There are 7 hidden switches. A switch that is on adds its own fixed numbers to the row, and there is some noise. The rows also spread widely along 9 directions, which tell nothing about the answers.
(in the rows, 128 means zero)
Known rows, each followed by its switches (1 for on, 0 for off):
[102 131 157  94 159 159 127  87  95 108 160 193 117 166 114 104 154 141
 149 124  81  97]	0 0 0 0 0 1 1
[159  98 132  85 129 113 106 114 174 121 145 141 132 125 194  76 102 104
 114 132 105 142]	0 0 0 0 1 1 0
[116  96 109  88  95 105  82 125 167  83 103 160 177 120 223 135  49 158
 167 130 142 150]	1 1 0 1 0 1 0
[150 159 139 105 113 159  63 137 156 107 126 114 148 133 135 100  95 156
 156 107 144 175]	0 1 0 0 1 0 1
[131 162 158 126 137 151 107 131 115 131 143 147 112 158 123  93 141 147
 145  81  81 141]	0 0 0 0 0 0 0
[124 148 159  69 102 138  99 110 123 114 176 163 114 170 134 123 137 178
 132 118 125 151]	0 0 1 1 0 1 0
[135 111 170 121 154 135 117  93 155 116 137 150 117 160 143 108 130  97
 143 131 132  98]	0 0 1 0 0 1 0
[126 154 151  87  98 168  73 105 122  82 147 146 134 163 117 127  93 176
 153 117 132 157]	0 1 1 0 0 1 0
[154 132 154  98 140 118  75 127 199 131 155 106 138 143 182  45  91 128
 139 101 138 153]	1 1 0 0 0 0 1
[168 115  58  87 163 103 143  87 170 165  98  90 153 111 152  54  36  64
 131 159 113 100]	0 0 0 1 0 1 1
[166 146 141  86 130 151  93  92 175 148 162 107 121 143  85  67 146 110
  85 138 169 121]	1 0 0 1 0 0 1
[135 119 171  99 130 143  63  76 174  84 113 154 115 145 178 102  59 115
 148  93 113 140]	0 1 1 1 0 0 0
[156 112 147 126 167 153  98 112 170 116 141  99 126 139 149  53  89  90
 140  97  74 117]	0 1 1 1 0 0 0
[144  91 131 161 144 172 111 169 147 104 134 114 184 125 109 114 187 104
 149 157 166  79]	1 1 0 0 0 0 1
[141 152 165 133 123 142  71 116 163 115 106 130 132 153 147 110  97 132
 156  91 156 153]	0 1 0 0 0 0 0
[154 139 134 102 124 142 108  81 138 128 112 158 107 132 126  94 104  92
 104 117 100 118]	0 0 0 0 0 0 0
[156 176 152  98  97 142 105  95 162 140 119 158 108 137 107 133 145 115
  91 115 149 136]	1 0 0 0 1 1 0
[168 173 132  81 108 194  92  79 121 120 152 122 101 146  68  87 123 111
  80 104  90 131]	0 1 0 1 0 1 0
[154 146 133 113 122 148  97 124 153 117 134 102 140 150 129  97  88 127
 151 118 129 140]	0 1 1 0 0 1 0
[119  98 155 152 162 108 124 126 167 134 116 130 174 159 162 125 130 115
 174 154 206 104]	0 1 0 0 0 1 0
[126 104 171 108 152 102 129 130 194 134 168 150 155 152 169 115 171 121
 143 165 192 105]	1 1 1 0 1 1 1
[154 168 140  91 121 167  93  97 132 142 175  97 126 172  58  73 127 150
 106 134 158 151]	0 0 0 0 0 1 0

New rows, each followed by its switches (1 for on, 0 for off):
[123 133 111 113 134 183 119 110 113  98 125 163 144 116 103 105 121 125
 118 112  35 112]	1 1 0 1 1 0 0
[116 144 141  78 114 151  65  75 161  97 130 139 159 156 116 124  83 166
 147 143 203 140]	1 1 0 1 0 1 1
[118 118 138 138 144 103 132 125 148 143  97 146 159 148 155 150 128 124
 171 138 183 107]	0 0 0 1 0 1 0
[132 185 158 147 164 177 107 127 135 132 116 110 129 150  86 113 124 135
 184  81  98 129]	0 1 1 1 1 0 1
[163 151 152 124 136 146 108 111 194 139 129  99 132 139 115 107 126  94
 120 117 147 122]	1 1 1 1 1 1 0
[131  69 160 126 159 146  79 120 166  74 112 149 145 133 198 113 115 104
 178 112 128 102]	0 0 0 1 0 1 1
[194 165  98 102  81 159 107 174 141 138 154  99 129 109 119  68 142 111
  83  97  65 147]	1 1 0 0 0 0 0
[155 143 114 114 123 157 117  95 150 139 121 123 139 127  85  99 127  92
  90 138 134 101]	1 1 0 1 0 0 0
[155 152 182 117 132 183  88 138 152 104 162 128 100 150 116 106 181 119
 139  72  89 112]	1 0 1 1 0 1 1
[153 124 153 127 149 128 136 128 164 146 140 138 133 141 151 102 161  88
 121 126 125 113]	0 1 0 0 1 1 0
[120 113 115  97 127 121 138 124 118 127 145 146 155 147 134 130 124 149
 151 161 136 114]	0 0 1 1 0 1 0
[111 139 166 109 152 184  85 130 131  87 197 121 146 177 103  80 135 181
 175 110 103 131]	1 1 1 0 0 1 1
[159 145 100 102 101 119 118 125 141 142  95 141 136 113 155 120  97 102
 118 119 115 129]	0 1 0 1 0 0 0
[163 155 118 129  99 192  95 115 123  89  71 148 133 108 108 151 107  89
 130 105  87 119]	0 1 0 0 1 1 0
[146 104 149 107 137 128 111 124 149 108 127 174 112 122 210  87 120  91
 128  77  39 118]	0 1 0 1 0 0 0
[137 121 165 117 169 119 112 116 157 134 136 151 115 145 178  69 126 106
 154  95  96 117]	0 0 0 0 0 0 1
[159 157 173 144 131 163  85 133 179 125 130 101 121 146 116  98 140 108
 133  79 127 126]	1 1 1 1 0 0 0
[148 112 149  75 130 114 116  91 178 139 154 166 121 131 155  89 157  87
  82 147 150  97]	1 1 0 1 0 0 1
[143 119 145 161 157 148 109 190 163 120 126 118 154 116 167  99 166 125
 178  78  80 120]	1 0 0 1 1 0 1
[127 151 132 104 163 122 125 124 132 152 158 129 135 156 145  57 106 142
 159 110  91 136]	0 1 0 0 0 0 1
[156 149 112 124 134 146 135 133 136 152 119 120 138 122 114 100 135 101
 116 117  90 124]	0 1 0 1 1 0 0
[165 107 133 107  96 154  71 140 154  87 117 137 138 115 173 112 115 110
 120 106 115 138]	0 1 0 1 0 0 0
[136 154 123  89 113 120 113 111 150 137 113 165 132 125 154 119 113 123
 128 115 122 122]	1 1 0 1 0 0 1
[129 114 165  97 101 123  73 143 165  88 145 165 126 139 201 116 119 163
 151  87 105 153]	1 0 1 1 0 0 0
[162 154 134 120  97 166  71 109 173  91  76 120 129 119 144 140  71  97
 145  88 120 128]	1 1 1 1 0 1 0
[133 130 130  86 145 102 120 113 168 153 163 137 143 145 160  58 111 130
 127 135 129 128]	1 1 0 0 0 0 1
[145 149 137  99 128 130 113 121 140 140 128 151 121 136 146 106 133 113
 132 104 112 123]	0 1 0 1 0 0 1
[128 104 150 153 177 183 132 108 120 110 148 117 150 164  64 106 162 106
 153 157 131  71]	0 0 1 0 0 1 0
[154 134 139 144 127 155  99 153 141 114 107 127 133 124 157 109 127 105
 150  79  83 126]	0 1 0 1 0 0 0
[148 185 148  95 131 149 101  89 143 138 126 122 106 160 100 100  93 127
 152 107 132 133]	0 0 1 0 0 1 1
[170 109 125  95 131  97 144 170 151 157 187 127 126 136 194  54 162 106
 109 117  75 130]	0 0 0 0 0 1 0
[137 105 167 138 145 183  66 117 144  85 138 120 139 151 116  96 133 134
 144 104 129 127]	0 0 0 1 0 0 0
[134 148 147 145 148 127 118 117 157 145  95 120 138 148 130 122 105 109
 165 109 147 114]	0 1 1 1 0 0 0
[161  82 179 107 124 168  47 131 170  77 170 127 123 142 169  71 145 125
 114  98 117 145]	0 0 0 1 0 0 0
[154  88 161 125 134 147  78 104 211  94 121 126 156 128 161 107 119  85
 116 143 181 117]	1 1 0 0 1 1 0
[147 103 143 103 184 133 129  86 164 129 142 128 117 144 148  70 112  72
 141 130  90  81]	0 0 1 1 0 1 1
[133 133 156  79 112 124  85 135 161 114 162 149 150 153 173 111 131 168
 148 132 174 167]	0 1 0 0 1 1 1
[157 152 142 140 131 145 121 118 152 138  92 127 122 133 120 127 127  81
 136 106 124 104]	0 1 1 1 0 0 0
[134 148 168  84 106 157  50 101 152  93 126 160 121 140 142 126 113 167
 142 101 154 169]	0 0 0 1 1 0 1
[111 152 118 137 155 160 133 107 126 129 104 147 152 129 100 112 110 128
 146 110  72 110]	1 1 0 1 1 0 0
[153 163 167  84 103 144  53 118 173 106 144 134 113 149 165  92 103 154
 143  77 134 168]	1 0 0 0 0 1 1
[163 140 123 141 148  91 141 158 200 174 100  87 151 128 165 115 127  85
 170 125 177  98]	1 0 1 1 0 1 1
[133 123 131  86 144 144 102 109 151 120 166 127 138 143 118  76 119 140
 132 139 115 117]	1 0 1 1 0 0 1
[171 114 119 124 102 154  96 178 142 111 137 110 155 118 148 106 151 117
 122 117 119 134]	0 1 0 1 0 0 0
[159 128 130  99 133 143  94  97 158 121 123 118 121 136 150  81  80 102
 125 104 100 133]	0 0 0 1 0 1 0
[155 161 144  99 126 117  92 104 183 148 109 123 123 132 166  89  74 117
 125  91 121 166]	0 1 0 1 1 0 0
[143 128 143 163 161 225  94 131 123  77 106 109 151 126  63 126 146 103
 170 115  95  89]	0 1 1 1 1 0 1
[124 149 120  73 120 140 112 101 118 126 160 142 137 157 126  93  99 161
 128 124 101 146]	0 1 0 1 0 1 0
[124  93 166  68 105 118  46 114 185  74 160 168 136 140 233  79  77 167
 133  94 109 174]	1 1 0 1 0 0 0
[185 141 119 114 114 149 102 111 175 129 100 115 116 111 139  97 108  66
 100  96  95 111]	1 0 0 1 0 1 0
[ 98 130 149 132 185 156 129 122 143 127 159 130 169 159 106 101 152 155
 173 131 127 106]	1 1 0 1 1 1 1
[137 150 144  72 145 107  96  90 171 137 139 133 115 148 181  67  53 132
 157  99 102 150]	0 1 1 1 0 0 1
[168 164 127 111  95 144  90 184 172 113 120 110 144 113 170 130 123 134
 163  83 108 153]	1 1 1 1 1 1 1
[159 138 149 137 143 154  73  96 179 118  89 102 130 136 139  90  73  90
 142  91 136 131]	0 1 0 1 0 0 0
[102 118  97 107 134 119 135 142 103 126 139 152 174 140 153 108 103 169
 165 138  97 132]	0 1 0 1 0 0 0
[132 144 189  98 125 157  46  78 180  99 153 137 120 167 134  75  97 149
 120  97 152 159]	1 1 0 0 0 0 0
[164 117 105 118 125 127 112 150 162 125 108 123 148 101 188  92  92  97
 134 104  72 140]	0 1 0 1 1 0 0
[141 130 110 117 101 140 111 156 143 116 131 121 164 124 129 123 123 141
 139 135 128 126]	1 1 1 1 0 0 0
[173 134  65 123  86 153 152 192 114 135 132 116 163  90  91 124 172 113
 103 159  82 110]	1 0 1 0 1 0 0
[152 133 177 109 113 129  77 139 171 125 156 118 122 159 146 108 146 146
 136 109 172 154]	0 0 1 1 0 0 0
[158 127 138 117 116 152 112 113 139 107 109 157 117 122 139 119 120  81
 120 117  93 103]	0 1 1 0 0 0 0
[144 133 130 103 134 153 120  92 137 136 145 147 122 136  91  88 147 107
  86 130 103 101]	1 0 0 1 0 0 0
[140 156 144  66 129 100 114  79 167 157 135 153 119 154 159 105 105 116
 123 131 171 131]	0 1 0 1 0 1 1
[129  99 118 138 147 110 134 177 157 147 141 116 188 132 144 114 174 141
 161 159 186 102]	1 0 0 1 0 0 1
[157 145 124 137 153 131 124 147 154 150 104 117 139 119 146  90 123 100
 157 108 106 125]	0 0 0 0 1 0 1
[129 139 148 131 152 152 105  97 148 123 103 144 138 137 124 113 110 113
 141 109 114 123]	0 1 0 1 1 0 0
[145 112 136 117 157 132 142 173 142 128 155 145 142 124 189  97 172 108
 153 100  59 111]	0 1 0 1 1 1 1
[ 86 102 148 100 145 141  91  88 138  81 128 193 146 138 166 113  90 169
 155 113  75 135]	1 0 0 1 1 0 0
[157 137 102  87  71 148  70 135 135  95 111 120 147 122 131 131  78 158
 137 134 145 162]	0 0 1 1 0 0 0
[101  93 144 142 190  87 162 153 143 158 155 137 172 163 153 103 162 140
 194 173 174  89]	0 0 1 0 0 0 1
[109  95 147 100 153 130 112  92 127 107 145 180 130 150 163  83 107 134
 139 128  85 118]	0 0 0 0 0 0 0
[140  94 165  97 169 161 109  96 157 111 193 142 121 153 126  52 167 101
 109 134  99  89]	1 0 0 0 0 1 1
[171 108 104  92 142 137 131 150 151 114 160 122 121 111 182  47 110  85
 135 103   4 102]	1 0 1 0 0 1 1
[154 136 156 119 150 166  75 136 180 110 158  85 138 144 129  60 113 126
 153  95 112 132]	1 1 1 1 0 0 1
[145 125 102  93 147 165  97 108 162 102 167  80 164 136 118  42  46 141
 138 138  73 148]	1 1 1 0 1 1 0
[138 109 130 115 148 106 113 138 176 133 142 114 144 134 181  69  90 127
 153 110  94 130]	1 0 1 1 0 0 0
